The same things were measured in two ways. Each way mixes the same 12 hidden numbers, adds some noise and spreads widely along 6 directions of its own, which tell nothing about the thing.
(in the rows, 100 means zero)
Some things both ways: the first way, then the second way.
110 106 98 107 102 106 99 96 98 85 104 113 110 112 83 102 95 100 108 109 107 87 111 94 89 104 89 84
115 101 103 87 116 93 124 67 115 130 97 109 102 98 110 103 102 96 103 91 107

105 93 103 96 100 102 104 113 100 95 110 95 85 90 105 97 95 100 92 96 98 94 94 102 100 85 103 105
102 81 104 103 92 99 94 103 106 87 118 97 99 81 97 109 102 87 99 113 105

104 103 98 111 102 111 93 97 103 80 106 111 99 100 93 102 101 108 101 106 104 85 109 98 101 104 105 94
121 88 110 98 120 83 106 89 95 98 104 98 92 88 102 106 102 87 101 102 103

94 95 90 94 110 89 96 97 86 87 102 105 88 110 94 106 105 92 90 100 102 89 102 91 97 111 109 97
75 103 121 106 52 83 94 90 108 83 117 98 133 50 75 99 114 104 123 91 113

95 95 99 106 106 109 103 96 102 93 105 116 113 99 94 106 102 105 106 110 104 102 104 100 100 92 98 104
108 92 109 94 106 93 100 98 105 92 105 100 98 85 108 98 103 95 108 96 105

98 90 108 88 109 102 118 108 90 100 119 94 98 84 104 111 105 85 99 79 93 90 94 93 99 90 113 112
97 87 129 92 83 99 92 77 115 92 100 101 117 96 99 107 86 116 124 101 71

96 110 99 101 97 97 114 95 113 104 100 106 108 98 101 99 107 100 101 108 104 101 90 109 103 91 97 100
95 107 97 92 99 103 118 86 101 108 100 110 99 102 109 99 95 88 90 88 104

104 103 109 92 103 104 96 111 105 93 112 90 104 100 106 94 99 90 99 95 85 81 110 100 100 104 114 124
111 93 86 97 122 103 124 94 100 115 116 107 89 96 108 103 99 76 85 100 120

106 95 107 104 101 106 95 113 113 89 100 99 100 106 91 98 100 101 94 89 107 86 112 101 99 101 93 101
97 98 113 101 105 97 100 98 94 95 85 86 97 100 106 102 100 118 119 94 91

87 98 101 102 96 102 91 107 96 104 103 100 98 112 98 94 105 101 100 99 108 109 99 104 94 98 98 103
95 94 77 115 107 107 97 121 101 99 114 94 96 91 95 89 101 89 83 114 122

89 112 102 91 113 96 120 88 90 113 107 100 106 100 92 105 109 93 117 107 86 95 97 109 81 113 107 85
96 79 118 106 95 93 98 124 104 86 125 99 109 70 91 90 105 88 93 105 87

105 90 95 102 96 111 102 95 88 115 107 102 94 93 96 98 84 96 122 97 96 115 113 90 90 95 103 109
89 93 102 107 77 93 78 131 116 75 109 83 95 70 88 103 107 108 113 107 101

103 125 108 107 109 111 106 91 100 98 129 104 113 97 103 116 110 90 110 96 98 68 107 96 85 111 102 110
110 81 123 99 116 99 113 98 108 81 90 105 98 89 105 95 85 114 104 94 78

116 121 101 112 99 100 112 85 95 102 117 111 82 98 88 108 97 98 100 94 98 100 92 117 90 101 95 87
105 112 110 99 109 95 95 98 105 90 84 78 97 80 108 98 103 132 112 95 91

83 93 97 91 108 90 117 93 98 88 112 105 112 103 104 116 106 103 103 107 106 82 107 106 101 106 109 120
106 92 99 105 110 101 100 122 92 92 104 101 94 98 94 90 96 105 101 98 103

107 103 110 109 105 99 112 93 110 102 95 106 95 101 100 103 97 101 94 106 96 112 99 94 103 77 79 98
79 99 93 105 77 121 96 107 109 100 134 118 116 107 81 94 103 88 69 110 81

105 103 106 105 105 99 86 110 97 82 102 97 101 110 99 101 97 102 85 97 97 97 110 91 111 102 105 114
74 115 87 116 80 116 71 130 90 91 113 94 120 119 86 90 107 114 84 110 93

76 98 97 99 98 98 95 96 100 94 101 99 106 110 101 100 108 91 94 107 97 108 102 92 107 89 106 99
105 87 123 100 90 104 91 119 101 84 106 100 117 86 99 90 96 110 108 111 67

95 101 100 84 96 99 102 123 105 131 106 92 83 90 114 90 102 93 94 94 95 104 81 116 86 92 99 102
87 83 87 115 108 108 105 116 93 82 111 93 81 91 103 107 109 75 89 112 115

92 101 97 94 95 101 95 102 112 104 99 111 106 106 106 97 107 91 94 101 98 96 93 107 100 102 99 105
110 109 95 95 111 107 110 102 91 95 78 103 89 108 111 94 103 105 103 95 90

117 105 96 99 94 97 112 108 103 94 114 112 89 91 97 112 89 107 88 92 111 89 92 116 100 98 93 92
88 109 82 108 99 104 94 111 98 95 100 84 93 101 101 106 104 101 101 106 114

106 114 110 89 123 87 126 95 84 99 113 99 94 93 97 124 105 95 95 89 86 80 92 103 92 119 106 89
103 104 95 102 101 104 111 95 87 107 99 110 108 106 93 89 98 97 99 100 104

98 94 106 111 101 106 79 114 105 71 94 95 102 107 95 96 105 110 88 95 108 92 114 91 117 107 110 104
83 92 120 102 82 93 86 82 108 116 142 113 135 106 74 104 92 84 78 104 80

107 104 116 103 95 96 104 106 92 103 94 89 101 107 113 96 90 121 110 109 111 104 95 94 97 102 84 100
95 99 85 101 119 111 101 86 99 116 127 108 89 143 92 123 92 90 73 96 110

93 95 98 89 100 91 114 100 108 101 100 114 112 103 108 113 101 99 93 100 106 93 95 105 104 100 92 106
88 112 78 110 101 115 98 125 82 85 96 97 87 122 96 97 105 99 99 99 100

95 89 90 112 102 101 104 89 105 98 101 112 78 91 93 103 108 95 90 94 107 116 97 95 109 74 101 102
114 89 109 103 98 98 105 83 105 110 100 113 118 107 83 89 92 92 91 116 71

110 105 100 92 102 85 127 104 99 109 103 109 95 100 95 110 95 99 92 99 106 103 81 112 92 89 81 87
75 99 88 110 98 111 110 100 111 111 137 97 113 107 92 109 108 80 84 103 107

102 82 98 106 99 112 95 108 109 91 106 104 97 90 101 95 93 102 100 100 100 104 115 98 109 79 107 130
94 100 111 96 101 95 92 82 108 98 111 93 98 99 97 114 104 105 106 94 93

Other things, the second way, with their names:
Q411: 110 98 111 86 103 85 118 75 110 115 88 94 95 71 118 112 110 98 131 90 117
Q765: 103 110 62 109 115 116 104 91 88 110 97 103 87 123 102 95 103 83 75 115 118
Q489: 113 114 96 95 112 110 102 107 100 108 75 92 101 105 118 94 101 135 112 100 99
Q595: 99 115 64 110 103 104 112 103 87 97 80 98 71 100 95 101 103 93 109 102 133
Q228: 90 92 121 101 82 92 90 95 114 96 117 95 112 82 84 102 93 107 93 98 84
Q20: 114 85 86 94 96 109 106 133 110 103 100 109 92 79 117 80 97 88 97 110 114
Q48: 86 112 99 102 92 110 98 91 109 111 103 108 110 126 86 106 101 110 86 101 73
Q304: 78 100 108 102 101 104 100 88 106 89 118 87 101 100 98 110 95 102 99 88 94
Q280: 101 91 131 97 95 87 99 89 97 102 88 100 119 104 99 96 88 107 110 98 71
Q32: 109 101 98 100 93 86 99 123 101 96 97 89 106 69 104 91 95 103 124 99 123
Q309: 101 92 95 107 97 103 90 125 95 84 122 98 102 89 88 90 96 85 98 114 95
Q224: 117 111 120 94 107 87 95 108 88 88 59 81 97 110 110 100 100 141 132 86 81
Q125: 130 98 73 88 117 106 107 86 108 121 94 125 79 121 103 97 77 89 85 106 114
Q574: 83 97 109 110 76 85 98 108 110 72 121 77 109 44 91 106 105 93 121 101 114
Q660: 93 93 130 88 76 86 98 88 125 98 124 111 122 71 94 104 104 103 102 85 95
Q308: 87 100 82 110 78 107 85 143 94 82 115 87 100 82 95 90 113 95 97 111 117
Q982: 90 78 123 98 106 98 97 85 113 93 137 104 97 78 92 109 114 94 85 93 98
Q645: 87 97 76 118 104 112 82 128 83 93 118 92 91 124 89 97 99 74 65 123 89
Q644: 121 83 131 79 114 87 115 84 122 116 108 103 105 96 112 109 90 99 109 91 72
Q482: 113 111 107 91 112 95 98 73 100 112 82 103 105 111 105 99 93 122 104 92 92
Q629: 99 124 98 94 76 81 83 104 101 91 74 82 106 88 107 106 93 124 130 92 119
Q740: 114 110 87 105 115 104 93 111 82 94 77 92 84 109 102 97 109 117 104 105 106
Q842: 98 110 71 106 102 117 96 111 94 119 103 104 96 137 93 96 96 93 76 116 91
Q36: 110 108 85 99 108 95 114 107 100 113 95 93 94 92 104 91 103 88 96 101 109
Q208: 114 112 75 100 111 109 104 98 81 109 68 105 93 118 115 88 99 106 108 105 125
Q211: 89 95 103 107 92 89 94 109 98 83 124 85 105 66 97 103 110 89 100 98 124
Q268: 103 79 116 100 95 96 96 96 117 95 128 111 109 85 85 102 97 96 90 104 89
Q591: 89 102 105 109 106 88 103 90 92 107 111 87 108 114 91 115 99 85 102 101 94
Q767: 85 90 100 98 83 99 116 108 114 110 99 96 108 87 116 101 105 88 110 97 120
Q219: 96 102 91 101 97 100 116 97 87 93 81 97 90 77 111 91 103 97 124 92 133
Q374: 108 97 88 101 110 98 125 69 116 134 119 108 102 99 87 104 99 77 85 107 105
Q325: 120 104 60 109 128 110 108 117 85 99 75 94 76 126 115 93 88 89 95 119 111
Q722: 79 111 91 107 92 104 87 89 100 99 115 98 100 122 84 114 108 95 82 100 93
Q636: 88 106 111 92 93 101 96 78 107 127 119 113 110 126 81 109 102 101 88 92 74
Q397: 98 95 87 113 106 96 97 101 101 99 112 100 98 102 83 96 90 84 87 111 102
Q970: 98 93 107 98 103 83 119 100 114 101 132 98 98 54 92 102 106 78 90 89 118
Q91: 112 76 105 89 119 100 116 103 106 109 122 121 106 101 116 91 87 72 94 96 109
Q733: 94 89 103 108 88 107 76 111 94 97 122 114 114 121 74 91 93 97 72 112 83
Q402: 107 98 73 97 97 105 120 98 105 121 105 119 96 92 104 91 96 68 80 107 126
Q370: 87 129 94 98 92 106 97 74 90 109 74 96 103 115 103 97 104 127 100 88 105
Q857: 97 87 91 101 111 94 120 89 110 106 123 111 97 94 100 103 95 60 79 98 121
Q191: 92 96 123 98 86 94 83 106 102 94 109 96 110 103 87 106 106 116 107 94 80
Q720: 103 95 87 116 109 107 99 108 97 107 119 97 103 109 81 96 102 90 82 120 91
Q434: 88 95 110 96 93 90 111 82 114 104 114 89 101 92 100 126 95 87 113 94 99
Q690: 93 99 72 110 77 113 90 122 98 99 104 116 118 113 94 75 108 77 81 120 111
Q340: 116 100 74 111 125 100 113 123 84 86 87 92 81 103 110 93 99 83 99 106 124
Q490: 99 93 107 102 91 95 90 112 93 78 96 94 99 88 101 99 98 102 113 100 103
Q613: 83 103 87 106 77 111 100 111 97 103 102 118 116 113 92 85 114 86 91 103 105
Q535: 121 92 101 95 122 102 115 100 101 95 71 102 94 107 123 90 80 104 112 101 89
Q818: 113 101 81 109 124 110 116 103 94 105 80 110 96 115 103 77 89 102 88 105 103
Q730: 99 105 87 87 98 112 105 82 116 130 111 115 101 111 109 102 88 95 86 98 110
Q252: 104 108 95 97 86 109 97 111 109 103 97 109 114 130 91 95 89 109 93 105 72
Q497: 104 95 112 97 113 102 97 101 97 86 98 80 84 82 113 115 109 121 127 97 101
Q969: 101 109 73 103 93 113 98 137 105 100 93 90 93 91 112 87 98 110 90 109 118
Q375: 94 103 100 102 91 85 90 101 101 79 119 88 98 80 93 113 113 86 101 97 117
Q569: 109 94 98 102 94 103 92 122 105 88 81 103 94 105 103 94 85 108 100 113 79
Q360: 98 115 97 98 92 110 93 80 102 108 83 117 104 117 89 88 79 126 90 98 84
Q136: 99 92 96 104 81 95 91 112 116 84 129 109 111 71 85 93 107 75 87 112 102
Q635: 100 99 72 119 90 92 95 145 93 86 115 81 90 66 84 93 98 80 102 120 128
Q737: 107 109 72 102 114 109 111 79 102 129 91 114 99 136 98 93 93 83 76 111 99
Q89: 97 98 104 103 93 80 119 99 111 107 124 93 110 61 87 101 102 79 109 93 115
Q680: 118 85 99 94 121 87 138 84 105 100 102 104 84 70 112 107 102 79 118 87 137
Q539: 98 114 65 108 105 107 102 104 92 99 83 96 84 102 104 89 94 100 97 103 133
Q351: 101 95 106 89 86 99 114 85 121 126 116 124 121 90 93 86 86 92 90 96 96
Q226: 108 105 87 100 119 89 82 104 94 95 91 79 71 100 110 109 103 103 102 98 123
Q358: 87 107 87 109 78 104 96 90 111 120 122 101 121 101 76 93 93 90 84 115 97
Q292: 89 82 121 105 91 102 82 124 96 89 113 83 106 113 95 111 105 106 97 110 64
Q163: 80 114 84 105 92 102 110 86 95 108 111 106 99 101 89 102 99 82 82 93 117
Q416: 109 107 81 108 120 98 111 113 78 90 72 81 80 91 120 94 105 99 115 100 126
Q959: 106 112 98 94 102 107 108 99 112 91 69 103 98 94 114 88 94 132 115 89 98
Q499: 96 88 129 102 81 84 96 102 113 91 119 95 133 76 87 99 92 99 103 102 80
Q757: 121 106 81 97 116 114 99 117 86 101 67 100 74 127 114 95 90 119 97 104 96
Q393: 107 108 73 104 113 111 102 96 94 120 95 99 94 115 107 94 93 89 86 116 106
Q502: 106 96 99 96 89 80 95 93 111 96 108 103 103 95 93 103 78 75 101 103 104
Q695: 91 102 124 94 88 87 101 73 111 93 106 98 101 66 90 109 109 113 115 83 101
Q249: 113 98 106 82 82 93 106 94 110 109 99 112 100 65 110 92 115 97 101 94 120
Q708: 107 102 88 106 99 115 85 118 90 102 106 103 113 119 97 87 97 97 85 125 77
Q194: 104 93 121 89 83 98 101 90 124 92 100 108 110 101 94 105 80 117 99 91 72
Q282: 89 104 107 99 86 103 96 91 99 95 88 94 104 105 102 109 98 115 119 99 89
Q925: 74 108 108 106 67 103 86 98 99 94 102 99 116 102 79 93 108 104 98 102 74
Q584: 106 104 101 94 92 92 91 102 92 90 85 106 97 93 108 100 103 103 106 96 113
Q114: 102 92 108 97 123 103 101 96 92 105 103 94 86 119 109 117 105 107 106 93 96
Q110: 80 111 104 102 49 100 85 129 106 92 100 103 132 98 88 87 97 106 100 104 84
Q460: 89 91 115 104 102 106 97 95 112 105 110 97 110 108 92 102 93 111 90 102 70
Q345: 81 100 85 118 103 114 101 105 93 95 134 100 106 113 80 102 106 80 79 110 98
Q379: 109 92 130 83 93 80 111 63 122 112 111 119 121 80 98 107 96 95 109 88 94
Q620: 84 117 87 99 75 110 77 85 102 110 114 112 108 117 81 104 108 103 80 104 98
Q158: 100 90 115 113 95 98 83 127 100 87 113 78 123 91 90 89 109 115 110 115 78
Q34: 91 90 112 105 104 105 84 128 97 80 131 82 100 85 104 112 117 104 97 106 91
Q655: 105 116 95 91 87 105 92 110 88 86 48 102 92 114 121 85 100 125 114 91 96
Q272: 91 104 103 105 106 104 96 118 87 79 89 80 79 85 108 111 107 120 120 97 102
Q306: 82 91 95 116 84 97 91 144 93 78 124 82 103 68 96 98 126 79 101 112 117
Q116: 98 90 88 103 87 103 100 119 93 86 103 107 87 87 97 97 102 81 97 106 117
Q99: 82 111 90 106 83 124 90 107 106 120 102 116 117 134 84 84 91 113 70 112 65
Q394: 94 100 101 104 113 92 104 91 97 91 127 91 102 97 93 113 92 85 103 93 110
Q213: 106 116 74 107 129 112 111 89 74 113 69 92 80 142 112 104 108 103 110 101 108
Q257: 88 103 95 108 92 107 95 101 99 96 100 93 108 118 96 101 105 95 94 109 84
Q865: 106 97 116 93 115 101 114 91 108 100 90 99 98 97 110 100 93 118 117 87 85
Q294: 102 104 91 108 99 90 113 83 101 105 108 92 110 86 87 102 105 87 114 106 117
Q560: 91 105 114 108 100 100 95 102 84 108 71 84 107 118 98 89 96 124 107 102 70
Q187: 89 93 100 104 97 102 81 120 103 95 142 101 111 103 86 97 102 85 67 106 93
Q893: 122 97 65 102 115 113 81 122 89 115 83 105 80 129 111 84 98 97 79 122 119
Q735: 93 98 98 90 87 108 108 77 120 128 132 128 118 91 96 94 93 79 72 103 99
Q719: 129 83 109 91 113 81 106 114 98 100 101 103 91 91 103 96 89 90 103 96 105
Q679: 114 107 106 95 94 101 95 98 92 114 89 112 114 120 93 85 102 111 92 103 75
Q174: 82 105 105 94 85 114 102 62 115 141 113 126 128 129 86 97 88 102 80 100 75
Q803: 117 83 120 95 116 79 104 103 108 95 120 97 102 81 98 105 87 91 106 92 99
Q548: 86 86 122 95 88 94 98 91 114 88 124 97 111 78 99 109 95 97 110 92 98
Q445: 98 88 124 87 82 100 98 82 122 106 105 108 111 75 103 100 96 108 115 102 79
Q665: 114 89 89 98 96 109 93 134 92 89 86 110 89 98 116 85 105 93 88 114 103
Q74: 105 85 109 97 114 85 107 98 103 94 128 91 101 83 105 112 84 81 99 94 118

Some of these things the first way, each followed by its name:
118 100 96 107 92 106 115 99 108 91 106 104 102 89 91 106 87 102 104 97 111 94 106 93 104 84 92 95 : Q434
120 108 119 110 96 107 105 102 103 104 103 93 91 92 104 101 88 107 103 88 95 101 102 97 100 98 89 99 : Q757
119 110 106 107 117 96 122 85 91 98 96 107 87 93 82 110 97 105 103 100 90 101 97 100 96 105 93 72 : Q679
102 106 104 106 109 100 98 104 86 95 101 101 96 100 96 110 98 108 95 101 101 104 99 89 101 101 95 84 : Q208
106 110 96 110 99 104 94 102 95 101 96 105 91 94 102 102 93 119 99 112 107 108 94 98 103 103 97 80 : Q584
106 108 102 107 107 98 104 98 102 94 106 99 87 97 97 97 105 101 95 101 99 97 97 108 100 94 105 108 : Q370
90 87 95 95 115 105 97 109 93 99 98 109 111 97 93 98 111 91 100 102 96 110 96 88 101 88 109 106 : Q690
107 93 113 99 102 106 92 120 103 106 111 95 87 91 107 99 103 95 88 69 96 97 97 109 103 103 109 126 : Q539
114 108 98 92 105 97 111 108 94 98 109 100 96 90 90 108 100 93 98 82 97 83 95 105 96 118 111 88 : Q591
112 99 98 104 100 100 100 106 110 81 102 116 101 104 96 103 97 109 90 104 112 83 101 107 102 102 92 101 : Q660
95 93 109 103 104 108 86 110 99 103 98 88 97 97 105 91 104 97 101 93 92 109 109 86 106 95 111 118 : Q490
100 91 119 90 92 101 77 128 98 119 94 73 75 107 114 78 88 92 89 81 78 119 105 97 97 94 99 114 : Q497
88 92 115 103 104 110 88 123 113 91 92 100 130 108 101 102 108 109 92 97 106 100 108 93 113 97 93 111 : Q91
111 96 104 112 103 98 122 89 96 97 102 102 80 87 84 109 96 102 98 86 102 118 97 100 106 81 95 89 : Q358
96 86 108 98 96 105 87 123 117 82 94 98 111 114 103 92 94 112 94 106 111 86 115 100 103 99 91 110 : Q114
121 105 97 106 99 102 104 99 103 106 107 106 84 89 101 106 86 96 94 92 99 101 105 95 100 91 93 109 : Q48
105 99 108 98 102 95 109 104 97 106 89 98 93 104 95 97 94 103 99 101 94 117 94 103 99 94 89 87 : Q308
98 101 100 93 111 97 119 93 95 114 97 106 95 96 87 102 109 90 109 96 93 100 89 106 86 106 99 78 : Q925
108 110 102 117 102 122 96 88 93 99 115 99 110 87 95 105 94 90 118 98 90 110 118 74 104 85 109 115 : Q325
96 90 99 115 94 112 88 102 109 87 106 112 101 100 96 105 105 106 96 89 118 96 110 97 108 97 99 110 : Q397
97 111 77 96 90 89 121 81 70 92 112 111 104 94 94 114 95 107 116 112 118 102 80 104 100 114 118 76 : Q629
93 85 107 89 95 102 91 120 108 111 90 91 96 99 113 86 103 98 96 91 96 103 96 100 102 99 103 112 : Q116
106 111 98 110 84 100 101 93 103 92 102 100 104 112 94 93 90 103 105 111 108 109 103 101 102 88 91 96 : Q969
111 102 114 98 98 106 111 112 106 106 98 100 107 98 92 104 92 104 102 93 96 103 98 106 95 98 84 82 : Q20
89 99 102 95 105 92 105 99 98 107 102 100 95 103 107 104 104 94 91 99 96 109 95 97 102 91 98 111 : Q345
85 93 88 109 93 110 106 83 86 107 102 107 114 85 99 102 107 99 125 101 110 124 92 88 110 93 120 104 : Q502
94 97 84 80 103 90 109 111 102 91 105 113 103 104 93 104 100 96 89 110 102 82 95 117 93 106 106 89 : Q306
89 78 98 82 97 93 104 114 106 99 92 104 105 107 102 95 101 100 99 97 104 91 98 113 99 110 105 106 : Q636
98 110 96 99 98 92 104 98 95 87 106 105 98 106 92 103 113 93 90 91 109 87 84 108 102 113 108 87 : Q499
88 97 116 87 99 97 106 113 109 102 107 96 113 111 105 93 119 88 100 85 101 86 85 115 94 105 102 119 : Q304
90 106 106 96 92 108 89 115 103 116 108 98 106 100 107 97 115 82 94 77 100 103 84 102 99 100 105 107 : Q535
103 101 90 101 97 95 124 82 90 84 118 108 95 88 92 124 90 102 103 95 105 90 107 103 105 104 112 94 : Q635
91 91 75 94 98 97 121 92 94 99 108 111 99 90 89 107 90 100 110 119 106 109 105 102 96 81 107 90 : Q411
117 94 105 98 97 102 106 116 117 87 97 90 93 96 92 88 94 99 93 93 100 87 107 103 105 89 99 103 : Q292
95 99 106 96 97 98 98 107 105 110 98 94 96 106 101 93 104 91 97 89 97 105 97 104 97 99 99 104 : Q99
95 105 95 99 107 99 116 97 102 100 107 95 96 95 81 101 113 93 106 93 101 90 104 112 91 105 111 87 : Q560
102 92 115 99 104 106 90 122 119 94 100 103 93 110 104 89 103 113 89 102 103 83 102 118 90 101 86 108 : Q982
105 103 101 94 105 95 114 100 98 108 104 108 96 101 101 110 99 101 101 99 107 89 92 104 87 105 86 92 : Q680
115 104 98 96 102 97 121 97 104 103 106 112 95 90 86 105 100 90 101 86 93 94 91 119 96 105 104 93 : Q36
89 95 101 105 91 112 84 108 109 73 108 101 113 108 94 94 106 96 96 98 105 90 110 99 109 94 112 105 : Q393
83 97 85 97 97 92 99 93 90 104 103 108 87 105 107 101 99 106 100 116 107 111 95 106 95 98 104 99 : Q740
100 97 98 114 79 99 104 90 115 92 96 112 101 109 105 95 104 105 99 101 131 104 87 99 109 82 81 105 : Q194
95 104 93 81 86 98 106 111 98 108 122 104 100 90 112 103 104 85 97 83 104 79 78 115 94 114 116 102 : Q569
111 91 102 103 102 104 97 107 114 85 91 106 91 103 92 86 93 107 95 111 95 98 107 106 102 88 95 99 : Q249
98 99 83 86 101 98 119 107 99 98 106 102 123 101 84 96 99 90 115 116 111 88 105 98 88 90 104 95 : Q767
118 110 103 106 105 107 114 99 99 99 110 120 100 91 86 112 103 100 100 89 107 88 85 107 92 104 89 76 : Q737
102 92 104 92 94 96 107 109 103 108 96 96 92 96 102 93 96 96 96 89 97 110 91 106 104 93 102 102 : Q842
100 90 102 101 92 107 103 101 111 99 94 102 111 104 93 88 99 93 110 98 101 108 105 99 103 89 99 107 : Q644
93 96 95 97 105 101 102 110 105 94 106 95 96 89 94 99 115 91 94 86 101 90 101 103 107 101 122 108 : Q280
103 87 112 111 97 114 86 118 94 105 87 93 91 99 95 83 92 121 109 103 102 127 103 97 99 90 94 89 : Q893
100 110 103 100 109 91 111 99 86 118 101 91 79 92 102 96 102 102 101 100 88 121 84 109 96 97 108 97 : Q211
87 105 100 97 95 95 110 101 101 111 99 100 97 98 105 100 103 106 97 108 99 117 82 113 101 90 98 86 : Q735
83 99 92 107 98 92 115 87 96 93 108 111 104 95 107 118 106 111 97 108 116 114 90 102 116 86 103 109 : Q394
107 100 116 112 94 111 96 107 100 103 94 87 105 100 99 92 86 111 110 102 97 122 110 87 105 85 89 100 : Q730
81 99 103 95 110 100 106 100 94 100 102 96 113 108 95 105 112 96 109 106 100 92 106 93 89 106 101 93 : Q219
